There are 10 hidden switches. A switch that is on adds its own fixed numbers to the row, and there is some noise. The rows also spread widely along 14 directions, which tell nothing about the answers.
In the rows, zero is written as 128.
Known rows, each followed by its switches (1 for on, 0 for off):
[112 121 122 171 143 140 143 120 160 117  65 124 124 144 161 122 150 101
 164 121 114 121 124 151 133 108 130 130 115 149 139 102 118 139 116 153
  75 119 159 135 143 128 112]	0 0 0 0 0 0 0 1 0 0
[121 134 129 115 126 116 146 130 128 149 107 122 150 181 199  94 165  97
 122  88 146 138  96 124 179 118 111 151 103 145 134 137 104 128 102  94
  95  96  97  88 196 102  91]	1 0 0 0 1 0 1 0 0 1
[ 83 128 130  94 136 125 121 149 130 119 156 146  64 143 132 139 128  65
 130 151  99 147 129 172 195 162 145 122 135 140 120 121 103 122 162  96
 115  72 106 128 128  90 175]	0 0 0 0 0 0 1 1 0 0
[165 131 128 113 145 145 153 129 144 143 108 106 163 135 153 107  96 159
  97 115 152 120  83 112 119 113  93  97  96 129 170 109 132 129 125 127
 124 124 130  99 167 153 120]	0 0 1 0 1 1 0 1 1 1
[115 114 146 144 161 108 126 137 140 174 151 109 116 126 126  90 102 159
 110 104 157 135  95 121 115 163 127 142 120 129 149 111 134 122 172 142
 131 111 142 116 132 133 162]	0 0 0 0 1 1 1 1 0 1
[140 115 133 129 148 126 126 140 127 146 121 122 141 124 162 109 117 142
 101 110 149 122 101 128 142 135 113 132 105 112 157 118 140 121 124 120
 128 115 111  89 152 137 131]	0 0 1 0 1 0 0 1 0 1
[168 121 143 123 107 144 140 150 152 139 114  86 141 169 166 113 114 121
  78 119 127 116  98 155 142 105 131 110 146 113 115 100 143 118 136 105
 125 107  81  65 199  98  92]	0 1 1 0 0 1 0 0 0 0
[139 118 155 163 193 120 136 145 147 161 129 125 128 106 150  93  95 177
 136 100 139 119 103 115 135 157 123 138  93 139 159 132 129 110 132 134
 112  95 133 109 123 150 175]	0 0 0 0 1 0 1 0 0 1
[141 126 148 115 150 142 148 140 138 125 115 127 139 157 144 114 125 103
 142 138 129 113 104 144 130 123 118 110 118 152 133 124 106 123 122 106
  98 121 104  98 174 121 111]	0 0 1 1 1 0 0 1 1 0
[130 125 156 168 143 143 131 120 135 127 128 129 128 132 130 120  96 144
 116 109 152 114 114 130  99 127 114 130 129 150 140  99 133 126 129 107
 108 134 119 120 165 162 133]	0 0 0 0 1 0 0 1 0 1
[146 107 174 116 119 123 124 189 105 121 133 143 136 123 166 132 115  96
 130 142 100 139 123 143 161 144 150 127 134 100  98 142 125 105 105  73
 140 130  65  83 178  89 125]	1 1 1 0 0 0 0 0 0 1
[109 110 135 124 177 156 101 151 135 124 121 154 110  96 140 133 142 138
 124 111 100 100 104 110 155 115 178 131 118 126 152 128 136  93 122 115
 159 124 131 153 142 147 130]	0 0 0 1 0 0 0 0 0 1
[132 118 164 129  96 126 121 138 121 166  98 121 138 115 158  98 107 164
 137 112 129 172  85  95 117 126 104 126 126 101 154 116 108 129 115 128
 148 156 152 133 143 130 104]	0 0 0 0 0 0 1 0 0 0
[123 145 124 135 114 146 131 116 170 110 143 131 119 145 168 149 145 137
 111 115 125 105 124 125 160 101 146 151 101 153 162  98  99 104 162 114
 130  71 133 119 160 144 138]	1 0 0 0 0 0 1 1 0 0
[131 100 146 142 135 146 116 146 144 132  70 115  92 103 163 119 110 153
 134 121  94 151 114 133 150 109 139 123 125 103 148 123 123 105 113 121
 132 116 139 114 137 126 141]	1 0 0 0 0 1 0 0 0 1
[156 150 120 105  91 131 134 118 108 141  71 145 155 110 192  99 130 119
 130 119 144 169  96  94 155 105  61 125  75 101 175 119  98 144  83 112
 137 112 130 109 143 160  98]	1 0 1 1 0 0 1 0 1 0
[129 133 133 146 154 146 166 119 162 120 143 137 138 175 138 115 133 117
 121 138 122  89 122 130 101 112 136 133 116 181 121 102  95 110 155  98
 115  50 146 100 175 133 135]	1 0 0 1 0 0 1 1 0 0
[120 118 116 133 154 174 156 104 142 107  92 134  99 139 114 123 114 117
 109 169 102 121 130 152  92  96 114 115 135 144 136  84 130 119 150 120
 129  87 168 138 130 147 137]	0 1 0 0 0 0 0 1 0 0
[138 132 138 113 192 146 118 102  95  92 122 142 147 106 110 142 117 181
 158 148 137 135 130 124  54 141 126 167 120 148 175 107 100  99 153 135
 137 180 119 139 116 186 111]	0 0 0 1 0 0 1 0 1 1
[103 111 122 140 113 149 109 124 138 124  97 130 114 134 134 128 135 115
 107 115 122 134 112 129 124 106 154 139 150 111 135  97 157 132 127 132
 145 158 130 151 156 136 104]	0 0 0 0 0 0 0 0 1 1
[143 102 127 118 178 147 122 133 122 109 124 129 142 124 139 137 126 142
 105 141 110 117 125 136 105 119 153 151 121 130 157 105 134  98 145 115
 147 130 110 102 146 148 127]	0 0 0 0 0 0 1 1 1 1
[139 130 121 136 167 122 126 162 129 128  75 134 165  92 200 126 133  94
 137  80 141 123 108 138 215 137 126 104  63 126 168 145 163 140  68 161
  68 132  97 129 135 131 114]	1 0 1 0 0 0 1 0 0 1
[ 98 144  92 121 153 105 134  97 107 104 112 131 120 138 147 116 142 111
 142 121 174 152 134 160 131 159 102 173 109 129 160  96 128 136 148 151
  92 112 115 123  99 141 139]	1 0 0 1 1 0 1 0 0 1
[101 126 159 140 148 139  90 125 114 148 151 167 113 103 135 114 138 161
 132  87 149 119 103  85 126 134 143 188 121 130 149 128 121 116 128  85
 170 155 115 157 148 186 120]	0 0 0 0 1 0 0 0 0 1
[145 116 141 162 134 148 121 123 141 113  96 144 112  96 135 128  91 138
 118 132 123 121 122 138 110 121 118 117 121 112 149  95 148 119 124 127
 125 115 127 121 135 167 147]	0 0 1 1 0 0 0 1 0 1
[151 110 155 168 186 127 154 140 140 136  88 148  96 116 144  92 120 137
 183 166  82 142 128 127 104 128 123 151 109 127 124 140  76  93 126 104
 126  72 147  91 125 131 174]	0 1 0 1 0 0 0 1 1 1
[119 120 181 133 158 125 102 135 106 172  99 123  75 112 140  77 112 115
 164 115 132 178 104 147 151 162 109 176 122 123 129 148 107 135 124  85
 109 128  84 107 124 147 143]	1 0 1 0 1 1 1 0 1 0
[121 134 158 136 143 135 119 134 123 127 132 166 133 114 134 119 125 120
 151 130 127 115 123 119 110 138 134 156 109 143 131 125 115 126 127 102
 140 124 113 137 141 160 126]	0 0 1 1 0 0 1 0 0 0
[121 107 119 110 173 130 139 129 136 138 110 109  93 150 134 102 122 113
 112 146 125 141 112 169 136 145 125 131 133 117 139 117 131 119 155 123
 114  92 119  83 131 105 161]	0 0 1 0 1 0 0 1 1 1
[148 107 151 177 104 133 122 123 137 148  85 113 151 128 163 102 110 138
  90  89 139 138 103 111 111 100 119 146 122 117 140  95 149 137 105 112
 124 133 122 103 181 156 101]	1 0 0 0 0 1 1 1 0 1
[144 121 174 158  66 127 132 170 159 117 152 159 198 121 160 146 115 111
 129 118 130  85 111  96 113 105 169 123 112 130 129  99 129 132 121 116
 147 151 116 133 200 133  96]	1 0 1 1 0 0 1 1 1 0

New rows. What belongs after each?
[133 128 113 144 138 132 143 128 147 110 121 127 145 136 157 128 112 141
 117 108 151 106 121 141 130 124 122 124 112 135 151  96 149 129 127 139
 106 115 120 114 150 145 135]	0 0 0 0 1 0 0 0 0 1
[136 125 144 135 114 112 140 158 136 120 130 137 148 112 154 130  98 132
 131 130 130 144 120 115 134 137 138 127 107 119 137 116 126 125 125 123
 136 123 124 123 144 134 153]	1 0 0 0 0 1 1 0 1 1
[119 114 150 117 128 153 132 123 132 157 144 117 126 141 128  97 102 160
  88 113 147 129  92 108 101 122 117 132 135 133 149  96 132 116 149 104
 155 107 139 118 156 147 128]	1 0 0 0 1 0 1 0 0 0
[134 114 139 127 146 139 127 130 104 130  67 109 144 134 140 108 120 104
 138 130 137 149 108 155 110 136 104 112 140 121 137 109 147 155 105 141
  91 183 109 124 141 134  88]	0 0 1 0 0 0 0 0 1 0
[114 122 125 115 170 125 124 129 123 120 148 140  92 123 118 119 117 145
 133 143 122 129 124 135 122 154 146 141 137 126 139 116 115 100 165 122
 148  87 131 121 115 128 176]	0 0 0 1 0 0 0 0 0 1
[109  86 134 160 159 131 136 123 123 187  67 112 126 151 139  56 142  91
 111 106 127 159  87 112 110 124 116 130 136 125 122 122 142 152 105 129
 105 118 167 124 157 121 109]	1 0 0 0 0 0 1 1 1 1
[163 150 153 117 125 123 136 122 110 129 147 118 156 137 154 119 103 180
 138 132 166 132 111 127  98 146  88 149 112 132 158 111  95 114 143 107
 130 133  95  86 145 158 119]	0 0 1 0 1 0 0 0 0 0
[133 130 168 182 127  90 130 145 145 143 148 102 119 153 140 113  91 137
 133 109 154 142 123 153 116 181 135 140 149 133 114 110 130 131 156 134
  81 115  93  96 155 102 162]	0 0 0 0 0 0 1 0 0 1
[146 124 156 160 135 132 156 167 140 140 127 152 160 126 147 105  99 108
 116 116 147  99 109 124 129 128 120 115 107 131 111 124 163 135 101 103
 118 115 103 113 177 136 133]	0 1 1 0 1 0 0 0 0 1
[141 115 134 115 160 114 126 147 100 109 126 165 171 104 160 122 123 134
 144 131 134 127 120 117 115 140 124 157  87 120 161 120 114 115 114 112
 146 146 100 103 134 159 125]	0 0 0 1 1 0 1 1 1 1
[142 130  90 122  99 130 145 109 130  95  89 137 115 139 177 124 133  89
 108 153 123 139 145 169 149 105  92 144 108 106 142  83 129 138 118 110
 121  68 107  80 130 141 128]	0 0 1 0 0 0 0 1 0 0
[139 118 130 136 169 135 134 121 133 138 125 119 150 141 138 110 128 133
 113 123 135 113 111 130 100 132 125 141 119 147 153  99 125 126 149 131
 126 118 130 109 147 150 121]	0 0 0 0 0 0 1 1 1 0
[150 134 110 138 165 121 139 120 128 145 126 114 166 119 155 112 119 164
 116 105 155 110 113 116 118 135 108 138  92 135 177 101 129 129 142 151
 134 111 143 113 121 168 131]	0 0 0 0 0 1 0 1 0 0
[137 139 115 149 137 107 145 135 148 125 186 146 153 117 142 128  98 130
  79 117 166  91 135 121 133 161 129 133  90 130 149  95 164 130 165 139
 130  50 128 111 129 157 197]	1 0 1 0 0 0 1 1 0 1
[140 133 136 102 153 150 141 140 114 139 100 145 117  96 136 114 103 140
 141 162 115 144 112 124 123 128  96 115 105 119 154 125 114 118 125 118
 158 114 143 132 109 153 142]	0 1 1 0 0 1 0 0 0 0
[140 111 139 101 148 141 154 170 162 124  97 111 173 144 188 129 139 115
 135 126 115 101 101 142 170 101 147 103  83 143 156 129 113 108 116 135
 112 115 128  97 175 101  96]	1 0 1 0 1 1 1 1 0 0
[ 92 112 118 108 162 170 137 113 148 130  72 105  54 147 127 100 128  90
 104 129 114 154  95 168 160 109 129 115 145 138 134 111 140 112 144 124
 107  90 134 134 141 107 129]	1 1 0 1 1 1 1 0 0 1
[124 127 128 151 161 133 127 137 132 137 116 144 187 117 152 122 127 106
 103  74 174  89 102 118 140 129 124 127  85 152 159 112 179 150 100 147
  99 159 110 147 163 169  96]	0 0 1 0 1 0 1 1 0 1
[131 104 147 171 181 153 143 129 145 141  99 129 150 150 140  91 120 129
 107 101 140  99 111 131  93 112 135 144 123 164 122 117 158 129 105 106
 105 123 114 105 180 156 106]	0 0 0 0 1 0 1 0 0 1
[150 138 178 111 137 138 108 140 101 122 163 144 163 116 142 135  98 165
 109 112 160 118 109 111 105 143 119 155 116 133 151 123 121 109 127  77
 151 170  64 108 174 170 105]	0 0 1 0 1 0 1 0 0 1
[112 146 104 150 159 107 157 136 153  69 173 163 149 151 146 159 132  83
 138 126 152  66 158 169 152 153 150 141  99 177 123 101 138 126 150 125
  79  79  83 111 151 137 163]	0 0 0 1 1 0 0 1 0 1
[128 117 121 138 116 112 157 147 140 130 106 194 183 117 182 101 157 138
 158 129 126 113 118  69 107  92 126 171  68 116 150 126 103 122  86 108
 181 110 166 127 148 158 109]	0 0 0 1 1 0 1 0 0 1
[109 108 180 169 145 110 131 183 159 161 119 144  98 113 141 104 111 114
 168 134  97 139 113 129 146 161 157 126 119 124 106 154 117 125 128 124
 110  96 146 129 139  92 177]	0 0 1 0 0 0 1 0 0 1
[123  94 147  98 178 124 128 142  93 174 105 108 126 135 124  78 123 114
 123 147 123 161  96 143 104 166 110 123 138 112 134 125 126 126 139 128
 132 130 139 104 122 103 125]	0 0 1 0 0 0 1 1 0 0
[153 108 140 121 201 147 125 135 118 111  88 119 141 117 146 130 135 132
 131 146 111 123 124 151 109 118 148 161 109 134 151 125 123  93 136 120
 125 143  97  96 145 148 106]	1 1 1 0 0 1 1 1 1 1
[133 108 141 147 187 143 131 137 139 137 102 115 109 128 134 115 106 122
 115 125 110 128 117 153 130 133 134 121 120 150 134 121 130 117 131 116
  98 107 118 107 145 133 144]	0 0 0 0 0 1 1 1 0 1
[110 121 139 141 186 108 155 150 127 160 123 115 186 173 155  86 150  90
 148  89 164 105  98 143 131 160 131 130 115 175 123 132 139 153 115 148
  64 150 112 120 165 108  91]	0 0 0 0 1 0 1 0 0 0
[123 146 184 186  71 119 138 137 168 130 118 137 125 140 159 122 115 121
 168 121 139 136 121 125 126 130 123 144 120 144 118 118  95 141 127 119
  95 114 133 132 170 130 129]	1 0 1 0 0 0 1 0 0 0
[162 113 160 122 124 150 128 130 155 162 132  85 113 168 143  96 105 137
  70 115 125 129  80 138 128 116 129 109 147 123 133 104 118 108 160  94
 130  84  97  63 199 109 121]	0 0 1 1 0 0 1 1 1 0
[144 160 127 126 103 147 137 103 121  92 102 160 156 127 153 144 141 110
 137 141 148 134 130 126 109 103  92 168 101 137 154  98 113 136 120 113
 128 157 103 141 156 186  80]	0 1 1 0 0 0 1 0 1 0
[154 110 148 158 184 141 145 137 118 154 104 142 191 134 150  84 128 128
 107  89 155 100  97 101  95 110 120 150 105 151 131 125 157 132  90 103
 121 155  98 112 189 175  81]	0 1 0 0 1 0 1 0 1 1
[122 166 116 111 112  93 149 121 129 120 144 121 145 167 170 130 143 114
 136 121 159 152 118 127 160 147 103 138 104 148 150 118  78 128 152 123
  97  91 125 106 155 111 129]	1 0 0 0 0 1 1 1 0 1
[140 131 165 122 177 158 124 120 133 112 133 148 138 107 123 139 108 194
 145 129 122 108 107 103  75 112 133 152 102 166 173 119  83  79 151 100
 154 148 131 132 150 188 118]	0 0 0 1 1 1 1 1 0 1
[120 142 159 119 146 154 132 135 127 107 103 139 137 140 138 134 118 110
 150 120 137 129 110 146 131 128 113 113 114 165 138 131 115 128 104 108
  81 170 103 144 171 140  92]	0 0 1 0 1 0 1 0 0 1
[117 120 168 115 143 142 128 150 140 130 127 112 133 120 132 136 100 162
 130 126 139 131  92 133 110 135 142 117 128 126 158 114 127  99 162 150
 131 166 136 140 150 115 120]	1 1 1 0 1 0 1 0 0 1
[134 120 136 114 160 104 157 148 135 123 135 129 169 153 151 107 137 135
 161 152 141 111 125 147  91 151 133 156 105 136 138 115 105 114 146 139
 127 114 120  85 135 111 128]	0 0 1 1 1 0 1 0 0 0
[129 115 148 192 147 107 144 128 140 167 100 147 162  92 148  88 115 162
 156 115 146 127 110  79  77 139 109 152  79 119 162 120 125 142 118 159
 131 116 195 143 118 175 146]	1 0 1 0 0 0 1 1 0 1
[113 112 128 174 171 111 148 116 138 158 118 114 117 141 117  77 117 163
 138 124 157 125 121 131  71 153 119 165 130 134 136 104 136 135 157 147
 124 103 160 118 112 153 164]	0 0 0 0 1 1 0 0 0 1
[157 126 137 124 179 112 156 150 127 130 134 129 163 124 148 107  88 159
 139 133 139 128 118 128 113 151 110 128  90 139 147 126 119 119 136 119
 121 109 110  90 131 147 165]	0 0 0 0 1 1 1 0 1 1
[132  77 151 165 190 146 105 132 124 137 100 127 145 110 146 112 136 151
 105 105 113 103 118 125  93 113 174 171 128 127 147 111 155 104 123 119
 138 145 122 111 156 157 108]	1 0 0 0 0 0 1 1 0 1
[114 160 166 127 134  81 127 143 107 143 178 121 135 156 145 117 140 129
 182 119 162 152 111 131 131 194 134 174 133 144 130 131  65 109 176 123
 107 130  92 117 147  95 126]	1 1 0 1 0 0 1 0 0 0
[145 112 125 145 152 134 126 135 137 139  85 109 160 135 184 108 145 131
 111  91 142 114 104 129 141 111 133 136 113 115 148 121 153 128  97 140
 108 123 117  95 168 128  93]	1 0 1 0 0 0 0 0 0 1
[180 109 159 138 166 161 137 158 151  96 150 127 152 115 140 156  65 149
  98 144 100  88 131 147 119 117 148  94 113 156 143  99 136 101 147 102
 122 103  91  89 162 151 156]	0 0 0 0 0 0 1 1 1 0
[128 138 121 106  97 144 136 118 124 118  98 127 142 154 155 128 141 126
 130 134 131 148 108 123 120 101 107 124 134 127 152  96 106 134 123 126
 133 149 134 135 162 135  84]	0 0 0 0 0 0 0 0 1 0
[152 103 149 116 155 126 163 156 111 100 119 140 163 125 137 124  72 139
 137 170 117 138 131 152  85 145 105 100 112 131 136 105 123 114 121 111
 115 129 120  87 135 125 151]	0 0 0 0 1 0 1 1 0 1
[112 130 135 124 149 136 115 136 148 128 123 163 126  88 148 125 145 164
 165 138 115 117 115 101 125 123 146 161  85 121 176 126  95  96 147 144
 177 108 168 155 103 162 141]	0 0 1 1 0 0 1 0 0 0
[143 144 136 142 164 107 157 138 135 141  91 109 140 146 164  95 111 117
 157 113 162 147 108 155 148 160  83 124  90 146 144 133 120 144 112 145
  57 115 105  95 135 125 137]	0 0 1 0 1 1 1 0 0 1
[131 121 114 144 162  90 121 136 110 128 125 119 144 101 147 115 109 143
 124 110 180 127 132 157 124 176 120 172 108 101 159 100 175 140 140 161
 117 142  84 101  93 160 153]	0 0 1 0 1 1 0 0 0 1
[148 153 130 129  96 137 163 123 168 108  96 101 133 177 160 132 120  98
 107 131 140 138 106 154 148 108 117  96 133 139 127 100 124 122 138 133
  80  95 106 101 198  94 109]	1 1 1 1 0 0 1 0 1 1
[145 161 111 114 121 148 133 110 154  94 138 137 142 134 165 154 119 118
  88 107 156  89 119 150 166 110 112 134  86 151 177  86 130 114 146 117
 113  87  83 102 158 170 120]	0 0 1 1 1 0 1 1 0 0
[140 124 161 147 141 113 119 140 127 148 113 109 157 132 172 115 130 182
 153  89 153 136  94 110 121 136 126 151 123 118 163 126 107 109 120 134
 115 172 112 107 161 130  98]	0 0 0 0 1 0 0 0 0 1
[145 158 143 161 167 126 127 117 156  87 157 137 122 128 142 157 115 151
 141 126 144 100 152 154 122 150 142 165 100 169 145 118 111 104 163 112
  92  86  82 103 143 168 161]	0 0 1 0 0 0 1 0 0 1
[146 124 134 143 199 136 133 125 132  98 130 124 165 110 141 140 106 148
 122 114 163  83 127 157 106 144 136 137  91 159 172  99 149 106 147 153
  88 130  93 103 134 169 135]	1 0 1 1 1 0 1 1 0 1
[150 114 147 101 198  98 127 149  79 161 181 102 153 133 122  95 110 179
 127 137 157 128 103 130  81 196 132 155 145 114 144 120 112  89 184 135
 159 127  98  83 116 111 143]	0 1 0 1 0 0 0 0 0 0
[126 113 127 154 134 131 146 138 158 117 115 156 121 124 146 116 115 107
 124 139 114 121 132 132 131 113 138 153 102 136 133 107 135 130 126 102
 134  88 124 110 145 153 160]	0 0 0 0 1 1 1 1 1 1
[118 120 126 110 176 125 140 152 158 142 186 103 147 161 113 123 126 128
  67 122 149  88 102 146 113 153 179 125 144 145 126 102 170 107 200 152
 146 104 116 120 166 101 140]	0 1 1 0 0 1 1 0 0 1
[102  95 122  89 155 123 117 143 106 158 131 119 128 140 142  93 150 136
 117 126 132 137 103 129 127 142 144 159 144 101 147 111 134 115 148 125
 173 135 132 111 127 110 118]	0 0 0 0 1 0 0 0 0 0
[148 130 156 163 170 131 134 150 189 121 148 117  95 112 164 137  97 188
 137 112 118  94 124 138 163 126 161 143  97 147 152 133 108  81 160 112
 114  51 112  82 145 136 199]	1 0 0 0 1 1 0 0 0 1
[131 135 116 137 155 137 141 104 142 105  59 100 111 157 180 131 151 100
 160 131 115 160 128 175 164 114 110 142 109 150 160 116  86 122 125 142
  51 104 117  99 139 112 115]	1 0 0 0 0 0 1 1 1 0
[158 136 166 141 146 144 121 123 117 131  98 109 137 124 147 117 110 153
 123 109 148 142 102 129 103 129 116 140 129 128 147 116 124 105 126 121
 106 150  88 107 168 144  94]	1 1 1 1 0 0 1 0 0 1
[169  85 191 148 176 112 122 175  92 139  95 139 153 109 160  99  97 130
 163 133  92 149 116 140 113 150 133 130 123 120 114 149 103 104  87  88
 105 149  78  68 161 108 120]	0 0 0 1 0 0 1 1 0 1
[135 107 186 142  81 125 155 170 155 135  92 128  97 111 158 110  80 131
 166 172  95 169 116 148 132 128 117 122 122  96 124 119  96 112 132 114
 129  98 137  99 130  87 169]	1 1 1 0 1 0 1 0 0 0
[142 138 103 132 169 132 151  98 115 133  70 116 179 146 160  94 136 137
 118 102 187 129 109 135  99 127  75 145  93 138 172 101 150 149 104 161
  87 147 126 112 134 172  84]	0 0 1 0 1 0 1 0 0 1
[134 120 145 137 143 140 126 128 116 101  96 140 140 120 127 131 110 117
 147 151 125 126 138 159  85 132 128 143 130 136 135  99 129 127 126 130
 114 146 102 117 133 149 111]	0 0 1 1 0 0 1 0 0 0
[132 124 110 112 151 133 117 108 123 138 123 117 152 148 165 105 173 133
  95 110 152 117 114 125 126 117 133 190 111 124 161 109 130 122 146 119
 154 114 106 103 150 161  91]	1 0 1 0 0 0 1 0 1 0
[154 127 171 125 180 112 139 175 106 126 193 137 164 128 139 124  82 136
 107 119 153 101 122 140 125 179 139 137 121 146 117 129 140 100 145  84
 122 122  48  83 163 126 152]	0 1 0 0 1 0 1 0 0 1
[119 112 104 104 145 146 117 122 120 133  88 128 108 130 162 110 143  88
  76 118 122 145 107 147 176 121 119 130 111 105 155 112 157 129 115 116
 130  97 115 111 141 131 120]	0 0 1 0 0 0 1 1 0 1
[142 120 163 145 139 127 148 175 157 118 139 155 132 104 164 125 104 124
 155 148 117 102 132 139 148 133 144 146  84 132 126 131 118 107 129 104
 132  75 109  99 135 129 173]	1 1 1 0 1 0 1 0 0 0
[156 108 143 142 142 129 135 166 146 146  67 122 143  92 176 110  95 117
 149 120 117 133 102 143 171 123 108 101  85 115 157 126 139 142  91 139
  96 133 113 104 130 135 138]	0 0 1 0 1 1 0 1 1 0
[126 118 169  69 172 151 100 138  80 116 170 143 104 125 126 137 119 153
 116 153  97 150 117 123 123 143 141 154 136 137 140 140  69  71 158  44
 174 120  90  99 155 132 139]	1 0 0 0 0 0 1 1 0 1
